There are 12 hidden switches. A switch that is on adds its own fixed numbers to the row, and there is some noise. The rows also spread widely along 16 directions, which tell nothing about the answers.
(in the rows, 128 means zero)
Known rows, each followed by its switches (1 for on, 0 for off):
[167 189 111  88 137 145 134  98 105 122 114 116 126 175  97 123 101 125
 169  81 147  87 126 150 129 169 123 114 100 130 116 116 174  89 191  53
 123 119  97 107 132 156 157 129 137] => 1 0 0 1 1 1 1 0 1 1 0 0
[150 118 103 125  93 143 128 149 156 113 134 114 139 115 144 124 162 156
 107 101 151 168 157 191 115 102 144  97 139 151 139 160 168 155  93 128
 110 174  58 118 107 135 187 121 165] => 1 0 1 0 0 0 1 0 0 1 1 0
[150 150  64  92 150 136 180 169 139 170 136 114 126 124  98  75 104 141
 166 104 163 153 116 134 136 143 168  85 112  98 166 119 147  72 122  93
 133 193  99 137 135 153 132 118 128] => 1 1 1 1 0 0 0 0 0 1 0 0
[133  96 127 114 112 160  93 129 132 111  91 164  69 114 143  60  84 134
 120 168 121  84 118 143 174 122 133 125 109  92 141 104  87 117 153 140
 117 157 116 184  67 154  84  92 110] => 1 0 1 1 1 1 1 0 0 0 1 0
[138 132 176 109 162  91 137 108 145 123  99 159 104 180 115 101  54  82
 110 122 133  80 124  67 126  88 119 144  84 122 165 113 130  99 189 114
 151  99  88 145 116 128  40 140 101] => 0 1 1 0 1 1 0 0 1 0 0 0
[139 133  76 147 114 179 151 181 123 122 141 139 130 110 123 134 143 204
  99  65 183 177 128 179 109 141 133 101 116 151 109 145 215 144 150 121
 111 185 124 116  78 148 133  88 141] => 1 1 1 0 1 1 0 1 0 1 0 0
[115 178 136 136 151 190  92 126 121 143 116 119 130 150  95 124 131 111
 118  91 144  99 123 128 103 169 119  92  96 152  87  81 190 104 174 103
 111 121 107 116 108 155 141 126 137] => 1 0 1 1 1 1 1 0 1 1 0 0
[131 112 156 116 165 124 123 135 158 163 105 122 106 196 112  73  50 108
 125 103 144 112 158 119 171 122 152 115  98 149 163 141  99 110 155  92
 131 123  29 169  74 118 100 139  89] => 0 1 1 1 1 0 1 0 0 1 1 0
[166 133  62 118 100 168 166 120 126 108  67 134  85  87  90  95 157 145
 157 175 138 135  90 143 100 158 119 137 159 114  79 153 178 130 198 122
 100 151 131 118  94 114 136 113 155] => 0 0 1 1 0 1 1 1 0 1 0 1
[107 148  81 126 144 157 105 127 132 204  62 151 168 149  91 111  67 144
 112 144  96 141 111 147 189 209 183 121 121 102 150 115 177  91 105 101
 135 134  80 177  68 169 169 133 119] => 1 0 1 0 1 1 1 1 1 1 1 0
[139 128 142 164 112 139 121  96 116 145  79 128 148 142 135 114  89  39
 130 162  95 106  87 142 157 140 151 173 136 114 109  99 118  64  88 137
 183  79 140 151  86 170 106 132 115] => 1 0 0 0 1 1 0 0 0 0 1 0
[ 96 130 154 136 119 105 121 123 137 166 113 154 143 146 138 139 100 115
  68  86 173 156 168  95 113 134 149 102  95 135 143 156 204 158 151 141
 137  95  83 134 127 116 132  61 162] => 1 1 0 0 0 1 0 0 1 1 0 0
[156  92 150 147 164 178 126 157 159  81  82 154  98  71 122  99 121 113
  74 172 102 129 105 110  68 111 118  97 148 159 115 127 164 130 164 163
 101 159 105 126 117  73 125 163 134] => 1 1 0 0 0 1 1 0 1 0 0 0
[194 123 151 132 153 159 162 151 132  77  86 122 119 130 121  55  75  78
 139 159  97 117  98 103  86 134 140  77 109 142 154  76 120  66 125 107
 124 173  82 136 109 124 146 168 105] => 1 0 0 0 1 1 1 1 0 1 1 0
[130 121 108 117 158 186 101 121 138 117 105 169 119 101 125 124 125 178
 100 134 103 107 113 147 116 151 123 108 116 138 128 106 169 167 140 124
 101 146 131 133  86 139 146 102 159] => 0 1 0 0 0 1 0 1 1 1 0 0
[183  90 126 122 159  94 161  86 162 104  80 156 122 153 117 126  84 137
  99 131  98 122 136 107  90  97 130 140 133 138 154 157 166 175 157 109
 136 119  54 135  81 130 119 126 143] => 1 0 1 1 1 1 0 0 1 0 0 0
[169 116 123  72 164 134 121 140 166 100 160 126 107  69 155  99 137  85
 145 117 146  95 115 168 105  73 125 108 129 108 169 122 108 101 108 135
 131 169  95 107 179 131 133 123 147] => 0 0 0 0 1 0 1 0 1 1 1 0
[137 134 156 121 120 141 112 120 130  95 156 132 110 138 155 155 131 128
  91  62 186 109 147 158  96 123 129 111 123 148 102 123 138 159 157 121
 133  93  96 114 114 164 130  57 145] => 1 0 1 0 1 1 0 0 0 0 1 0
[114 123 205 166 135 138 118 109 151 125 104 110 109 189 158  74  90  38
 103 124 144  95 150  97 120  94 125  91 102 173 116 108  87 117 149 144
 138 101  49 138  88 113  94 128  92] => 1 0 1 0 1 1 0 0 0 1 0 0
[151 160  94 145 168 168 130 103 108 168 130 109 145 167  93 114 130 119
 167  53 122  96 114 139 110 152 108 129  81 126 100  91 189 110 138  73
 149 133 133 119  94 193 115 109 151] => 1 0 1 1 1 1 0 0 1 0 1 0
[115 153 131 135 125 113 124 112 120 190 128 133 146 149 134 132 109  89
 127  69 169 132 147 132 140 140 150 138  92 114 130 152 185 110 134 112
 168  87 115 128 142 148 117  69 148] => 1 0 0 0 0 1 1 0 1 1 0 0
[127 155 141 128 125 167  97  83 151 123  99 122 138 148 124 133 138  82
 118 147 101  81  96 153 121 135 128 136 122 147 102  60 125 118 106 122
 130  89 101 127  78 184 132 136 148] => 0 1 1 0 0 1 0 1 0 1 1 0
[131 102 167 144  99 145  60 132 113 116  59 183  82 120  94 120  76 114
  70 125 117 130 156  83 134 133 123 160 105 131 132 144 186 145 171 124
 119  99 115 166  69 131  83 111 150] => 1 1 1 1 0 1 0 0 1 1 1 0
[107 152  95 147 173 174 109 109 131 197  77 151 168 117  80 145 117 107
 103 140  89 124  85 107 106 198 152 127 119 108 103  80 220 104 123 125
 144 101 154 137 107 163 139 115 164] => 1 1 0 0 0 1 0 0 1 1 1 0
[138 102 110 109 173 135 103  89 137 168  77 179 108 102 126 127  65 139
 108 137 121  90 121 148 165 161 154 158 149  91 140 163 148 146 162 131
 147  90 118 171 107 142 120  63 137] => 1 0 1 1 1 1 1 0 0 0 0 1
[166 108 144 170 116 161 154 130 137  99 113  98 127 123 175  62 145  85
 139 125 114 123 133 149  99  62 108  86 121 172 146 130 131 127  84 154
 134 170  88 109 108 112 153 142 144] => 1 0 1 0 0 0 0 0 1 1 0 0
[149 168 129 155 132 168 181 181 106 121 136 104 127 131 116  84 122  88
 148  96 172 145  97 107  85 132 136  92 102 148 110  94 165  46 146 113
 149 156 143  99 142 136 104 138 106] => 1 0 1 0 0 1 0 0 0 1 0 0
[116 119 112 149 137  98 162 133 156 176 122 131 149 169  90 131 105  96
  99 133 142 189 125  89 118 158 184 137 131 114 113 133 139 118 117 119
 156 104  74 156  76 144  98 110 106] => 0 0 0 0 1 1 0 0 0 0 0 0
[125 145 145 117 145 167 117 105 151 102  82 149 138 136 120 150  98 118
  69 175 113  81  80 138 105 158 149 113 145 140 108  49 146 104 151 139
 121  89 104 135  87 170 144 128 132] => 1 1 1 1 1 1 0 0 0 0 1 0
[156 150 121  77 132 103 132  43 168 129  84 141 145 179 134 109  83 100
 128 163  85  69 116 131 137 136 154 101 108  91 179  61 106 136  98 103
 131 117  46 162  87 203 160  98 155] => 1 1 1 0 1 1 0 1 0 1 0 0
[107 111 158 158 163 125 167 140 172 142 117 118 148 128 155 111 116  79
  92 141 155 137 105 126 107  80 141 128 139 180 118 145 150  95 136 169
 151 109  90  98 134  76  99 161 103] => 0 0 0 1 0 1 0 0 0 0 0 0
[111 128 151 139 123 142  40 139 154 129 136 152 121 109  81 144 163 111
  84 104 112 142 148 105 113  99 106 159  94 135 113 124 192 139 119 128
 110 144 116 141 108 152  77 165 155] => 0 0 1 0 0 1 1 0 0 0 0 0
[144 164 144 142 139 139  93 127 100 159 115 113 149 166  93 124  82  98
 138  28 145 130 152 144 158 140 112 147  87 163 134 154 207  87 134  75
 147 118 101 126 123 152 128 151 134] => 1 1 1 1 1 1 0 1 0 0 0 0

New rows, each followed by its switches (1 for on, 0 for off):
[141 118 127 122 153 134 188 165 146 122 125 151 108  93 148  89  92  88
  99 162 157 137  85  94  87 126 175  85 125  99 147  86 109  81 133 159
 152 136 122 140 135 132  92  81 110] => 1 1 0 0 0 1 0 0 1 0 0 0
[144 129 146 206  98 132 204 146 112 140  95  88 159 191 152  78  96  64
 124  99 160 164 117 126 117 100 137 122  98 180 118 129 169  74 116 132
 173 118  75 117  62 131 107 133 100] => 1 0 1 1 1 1 0 1 1 0 1 0
[135  95 122 123 132 118 128 141 137 135  86 190 126 124 127 122  70 202
  86 112 133 142 145 131 153 117 140 158 103 140 175 183 212 159 158 121
 128 136 107 148  86 116 109 107 139] => 0 0 1 1 0 1 1 1 0 1 0 0
[ 97 130 106 189 156 211 108 139 130 220  64  91 127 144 100  77 110  65
 130 141 125 145 115 153 166 201 164 103 157 143  70 135 123  89 122 140
 140 109  81 166  57 116 157 128 103] => 1 1 1 0 1 0 1 0 1 1 1 0
[164 159  92  91 144 125 184 145 126 147 104 141 129 107 124 127  65  96
 132 142 165 147  86 148 139 183 207 126 168  98 152 132 116  59 126 102
 169  90  95 135 141 159 151  90 104] => 1 0 1 0 0 1 0 1 1 1 0 1
[139 103 173 153 153 154  96 164 121 102  97 192 135 137 116 161  46 142
  37 130 109 136 118 111 136 153 167 156 125 155 143 112 163 112 145 112
 142  89 117 164  60 153  93 136  92] => 1 0 0 0 1 1 0 0 1 0 1 1
[114 149 115 109 145 128 122  63 153 138  44 134 133 192  86  98 101 135
 127 179  82  86 121 104 145 148 111 116 126 139 121 126 159 142 192 108
  97 122  49 138  77 109 148 183 132] => 0 0 1 1 1 1 0 0 1 0 0 0
[157 155 137 101 150 140  90 102 126 144 144 101 149 160 118 136 114 119
 152  35 129 113 171 179 149 128 125 123 109 171 151 159 158 136  94  64
 133 110  68 108 138 147 192 138 166] => 0 1 0 1 0 0 0 0 1 1 0 0
[133 130 120 124 108 122 154  96 109 141 113 145 128 113 179 112 108 113
 120 120 158 119 126 139 124 154 156 103 124 101 138 139 141 149 124 147
 157  88 124 136 132 145 165  12 164] => 1 0 0 0 0 1 0 1 1 0 0 0
[159 114 121 137 121 134 180 143 162 104  87 151 144 160 120 140  89 160
  65 148 124 162 111 129  94 134 173 121 134 157 137 105 163 137 133 111
 129 122  61 144  41 156 129 128 121] => 1 1 1 0 0 1 0 1 0 1 1 0
[119 120 145 161 107 170 131 152  99 114  73 165 101  96 130  94  90  97
 105 180 138 114  79 113 140 147 132 142 126 114 104 115 156  72 170 176
 144 113 189 148 107 111  87 106 111] => 0 1 0 0 1 1 1 0 0 0 0 0
[129 184 162 142 192 172 124 125 129 171 168  76 153 162 119  97 139  41
 164  47 148  82 115 115  88 111 109  89  64 163 127  54 156  64 102 100
 155 117 121  92 159 167 117 136 142] => 0 1 1 1 0 0 0 0 1 1 0 0
[162 112 129 123 133 119 153 135 133 123 114 143 130 141 160  97  61 139
 123  84 146 126 142 166 158  94 143 119 111 139 184 164 143 117 113 117
 153 151  82 138 112 138 130 108 120] => 1 1 1 0 1 1 0 0 0 1 0 0
[149 133 161  99 128 126 144 121 121  98  94 162  93 197 100 100  58 138
 101 127 138 111 149  57  98 178 149  78  77 116 145  87 130 146 200  82
 109 104  65 166  66 142 127  71 126] => 0 1 0 0 1 1 1 0 1 1 1 0
[ 97 127 189 146  90 156  90 150 112  92 101 169  81  99 156 114 103  85
  57 139 179 105 122  97 117 114 121 109 111 130 116 108 149 110 187 190
 125  98 142 140 122 119  80  74 125] => 1 1 1 0 1 1 0 0 1 0 0 0
[171 108 117 124 159 112 198 129 158 119 139 149  98 143 119 131 118 120
 101 135 152 135 110  83  57 122 169 126 133 103 126 101 115 147 162 115
 153 102 105 140  85 165  67  61 123] => 1 0 1 0 0 0 0 0 1 0 0 0
[130 173 131 137 115 111 122  73 122 167 105 111 171 153 122 155 127  55
 124  86 137 117 124 141 119 139 131 136 121 121 118 126 194 106 106 129
 167  72 100 115 143 173 159  98 174] => 1 1 1 0 1 1 0 0 1 0 0 0
[111 200 135  92 123 140 116 119 124 135 136 100 133 149 100 135 132  82
 140  86 189 115 126 136 119 164 128  94 120 138  97 121 163  80 175 104
 119 106  94  92 174 126 162 129 141] => 0 1 0 0 1 1 0 0 0 1 0 0
[145 110  66 136 169 190 147 115 146 146 102 129 127  96 135  79 140 159
 153 150  97 108  93 175 130 131 126 109 142 131 119 120 140 141 104 134
 122 175 127 127  85 141 152 116 147] => 0 0 1 1 0 1 0 0 0 1 0 1
[ 90 124 105 139 122 119 153 162 142 190 138 113 141 111 170  70 130 113
 120  81 202 167 151 145 145  96 143  76 104 119 157 179 164 119 118 163
 142 169  75 127 154 102 130  74 136] => 1 0 1 0 0 1 0 0 1 0 1 1
[130 173 141 138 167 134 140  90 125 160 116 128 191 147 145 165  94  71
 120 105 132  85  76 161 130 143 145 160 126 142 119  96 184  63 122 124
 184  61 148 100 153 167 127 131 127] => 1 0 0 0 1 1 0 1 0 0 0 0
[136 131 127 108 149 143  97  67 116 139  96 138 122 157 148  55 111 142
 167  99  82  55 149 126 151 113  81  98  61 116 171 117 145 172 128 102
 116 154 102 146 108 144 148 100 173] => 0 0 1 0 0 1 0 1 1 0 1 0
[170 135 159 108 127 144 120 139 143 105  87 126 105 111 127  90  78  59
 128 169 125 111 110 142 146 121 159 131 153 140 158 119  97  62 123 119
 134 118  74 145 124 129 132 163 106] => 1 0 1 1 0 0 1 1 0 1 0 1
[105 114 145 166  97 155 115 154 150 147 129 128 112  95 171 114 159  73
  99 130 181 139 119 170 142  72 135 159 135 152 108 153 136 111 120 184
 148 110 117 123  99 120  71 103 118] => 0 0 1 0 0 0 1 1 1 1 0 1
[117 165 118 159 117 184 124 109 108 149 110 112 136 147 112 128 149 111
 123 104 144 114 107 136 100 177 130 106 115 135  66  82 169 122 146 120
 134  97 142 128  90 173 141  81 157] => 1 1 1 0 0 1 0 0 0 0 1 0
[123 153  71 108 113 139 136 118 143 162 123 139 133 128 107 125 151 155
 122 120 145 145 132 140 111 163 156  96 113  91 121 112 175 150 129 113
 118 147  92 140  99 175 153  68 166] => 1 0 1 0 0 1 1 0 1 1 0 0
[116 160  80  99 201 183 129 157 156 177 149 129 139  96 107 119 134 148
 130 105 151 112  93 158 117 153 152  86 128 115 132  89 162  91 132 119
 123 167 135 119 155 154 133 122 137] => 1 1 1 0 0 0 0 0 0 1 0 0
[186 132  99 120  44 157 125 151 101  57 133 122  81 134 120  61 147 146
 159 120 133 139 146 154 136 112 109  95  84 110 130 107 127 120 128  89
  91 220  93 152  57 173 125 117 137] => 1 0 0 1 1 1 1 0 1 0 0 1
[132  89 141 161 155 166  81 152 124 160 115 158  83  94  98 115 110 121
  97  72 148 145 160 104 118 129 125 146 115 137 113 166 180 158 156 131
 132 122 143 153  94 123  76  76 150] => 1 1 1 1 0 0 0 0 0 1 0 0
[177 148 119  81 114 102 146  99 119  95 117 142 113 152 111 112  96 112
 149 121 125 115 132 105 112 143 141 113 105  96 160 113 128 121 139  82
 133 125  89 131 122 164 148  96 149] => 0 0 0 0 1 1 0 0 1 1 0 0
[147 139 117 117  97  97 204 181 110 112 146 138 119 134 133 100  97 141
 118  95 210 184 134  99  98 137 169  82 100 103 158 143 161 100 149 128
 146 147 102 132 142 132 131  52 122] => 0 0 1 0 1 1 1 0 0 0 0 0
[ 95 131 178 160 161 133 116 170 162 152 145 127 138 152  97 126 123  79
  74  93 166 167 149  68  87 110 140 113 100 177 109 129 172 112 158 124
 125 118  75 119 120  97  72 159 103] => 0 0 0 0 0 1 0 0 0 1 0 1
[141 169  97 124 142 145 139 117 144 151 167  88 145 148 124 140 162 108
 153  41 181 130 133 189 109 118 126 114 123 151  93 139 164 117 130  96
 143 136  87  87 137 163 141 114 142] => 1 0 1 0 1 1 0 0 0 1 0 0
[146 129 131 151 106 120 189 135 132 124  88 113 134 145 143 101  92  84
 128 134 169 149 107 143 134 110 147 146 141 162 126 161 151  79 141 141
 160 109  86 108 102 110 120 133 102] => 0 0 1 1 1 1 0 1 0 1 0 0
[152  81 146 151 189 133 156 150 165 143 121 123 155 112 182  96  78 107
 102  86 144 143 133 179 127  89 147 109 136 174 161 182 146 119 100 147
 158 144  59 122 132  87 146 131 110] => 1 0 0 0 1 1 1 1 0 0 1 0
[111 163 104 137  56 182 137 165 107 121 104  89  85 127 112  52 158 103
 149 131 189 160 135 128 120 165 131  47 120 126  79 119 128  98 166 132
  92 175  89 131 103 115 160  98 138] => 1 1 1 0 0 1 0 0 0 1 1 0
[113 139 135 134 129 131  94  97 133 152  54 144 131 129  81 134 110  77
  98 163 105 128 117  94 118 175 139 145 145 113 100 138 180 122 158 139
 131  77  92 144 112 120 146 132 149] => 0 0 1 0 1 1 1 0 1 0 1 0
[141 129  86 144 152 192 136 149 148 127  64 113 112  99  74  71 134 124
 127 185  95 156  96 118 102 174 136  86 164 149  89 122 150 108 150 124
  87 184  82 135  87  97 164 190 122] => 1 0 1 1 0 1 0 1 0 0 0 0
[110 122 119 169 182 156 139 121 149 202 100 145 127 161  89 140  94 107
  85 119 140 138 109 104 113 189 172 136 130 119  76 111 153 129 162 126
 157  77 110 172  56 159  79  73 108] => 1 1 1 0 1 1 1 0 0 0 0 0
[144 144 100 113 141 120 145  90 122 160  93 134 152 160 128 124  92 146
 146 103 128  95 123 168 170 128 123 146 123 119 147 165 187 116 159 109
 147 126 126 128 130 127 138 128 146] => 1 1 0 0 1 0 0 0 0 0 0 0
[195 122 117 136 133 123 178 137 131 114 156 103 159 151 146 104 109 102
 135  85 120 158 132 146 100 111 159  85 107 129 176 102 128 113  40 103
 159 159  76 138 103 182 169 100 145] => 1 1 0 0 1 0 0 0 1 0 0 0
[154 152 144 150 130 126 179 114 125 120  85 123 180 164 139 137  71  96
 100 136 126 130  94 139 116 148 168 126 137 162 140 101 170  76 108 122
 165  82  89 121 102 158 166 135 115] => 1 0 1 1 1 1 0 1 0 0 0 0
[113 141  96 137 120 137 111  80 117 200 111 126 121 164 126 102 126 110
 157  85 152  94 137 155 169 145 122 146  94  86  99 141 152 137 157 112
 150 110 121 161  86 174  91  51 146] => 1 0 1 0 1 1 1 0 0 0 1 1
[165 137  51 134 188 173 128 109 127 169  77 140 150 129  46 166 112 176
 130 102  90 147  97 158 118 216 147 168 167 127  78 154 211 140 159  65
 133 119 123 135  69 162 154 143 143] => 1 0 1 0 1 1 0 1 0 0 1 0
[102 156 156 151 117 139 118  99 127 153 120 134 144 186 133 113 117  84
 114 120 130  90 116 112 134 125 124 125  65 122 116  66 151 105 132 133
 147 100 122 147  82 174  85 100 130] => 0 1 0 0 1 1 1 0 1 0 0 0
[130 135 129 120 104 167 135 119 135  80  61 165 108 138  96 110 133 177
  87 210 102 107 109  85  84 158 129  90 125 136 116  78 183 153 194 136
  74 139 116 139  69 120 154 130 156] => 0 0 1 1 0 0 1 0 0 1 0 0
[124 108  90 128 145 154 157 126 156 128  87 136 127 155 154  64 110 199
 125 133 121 123 139 168 155 105 115  79 116 163 155 166 150 171 158 130
  93 198  45 130  64  87 157 144 119] => 0 0 1 0 1 1 0 1 1 1 0 0
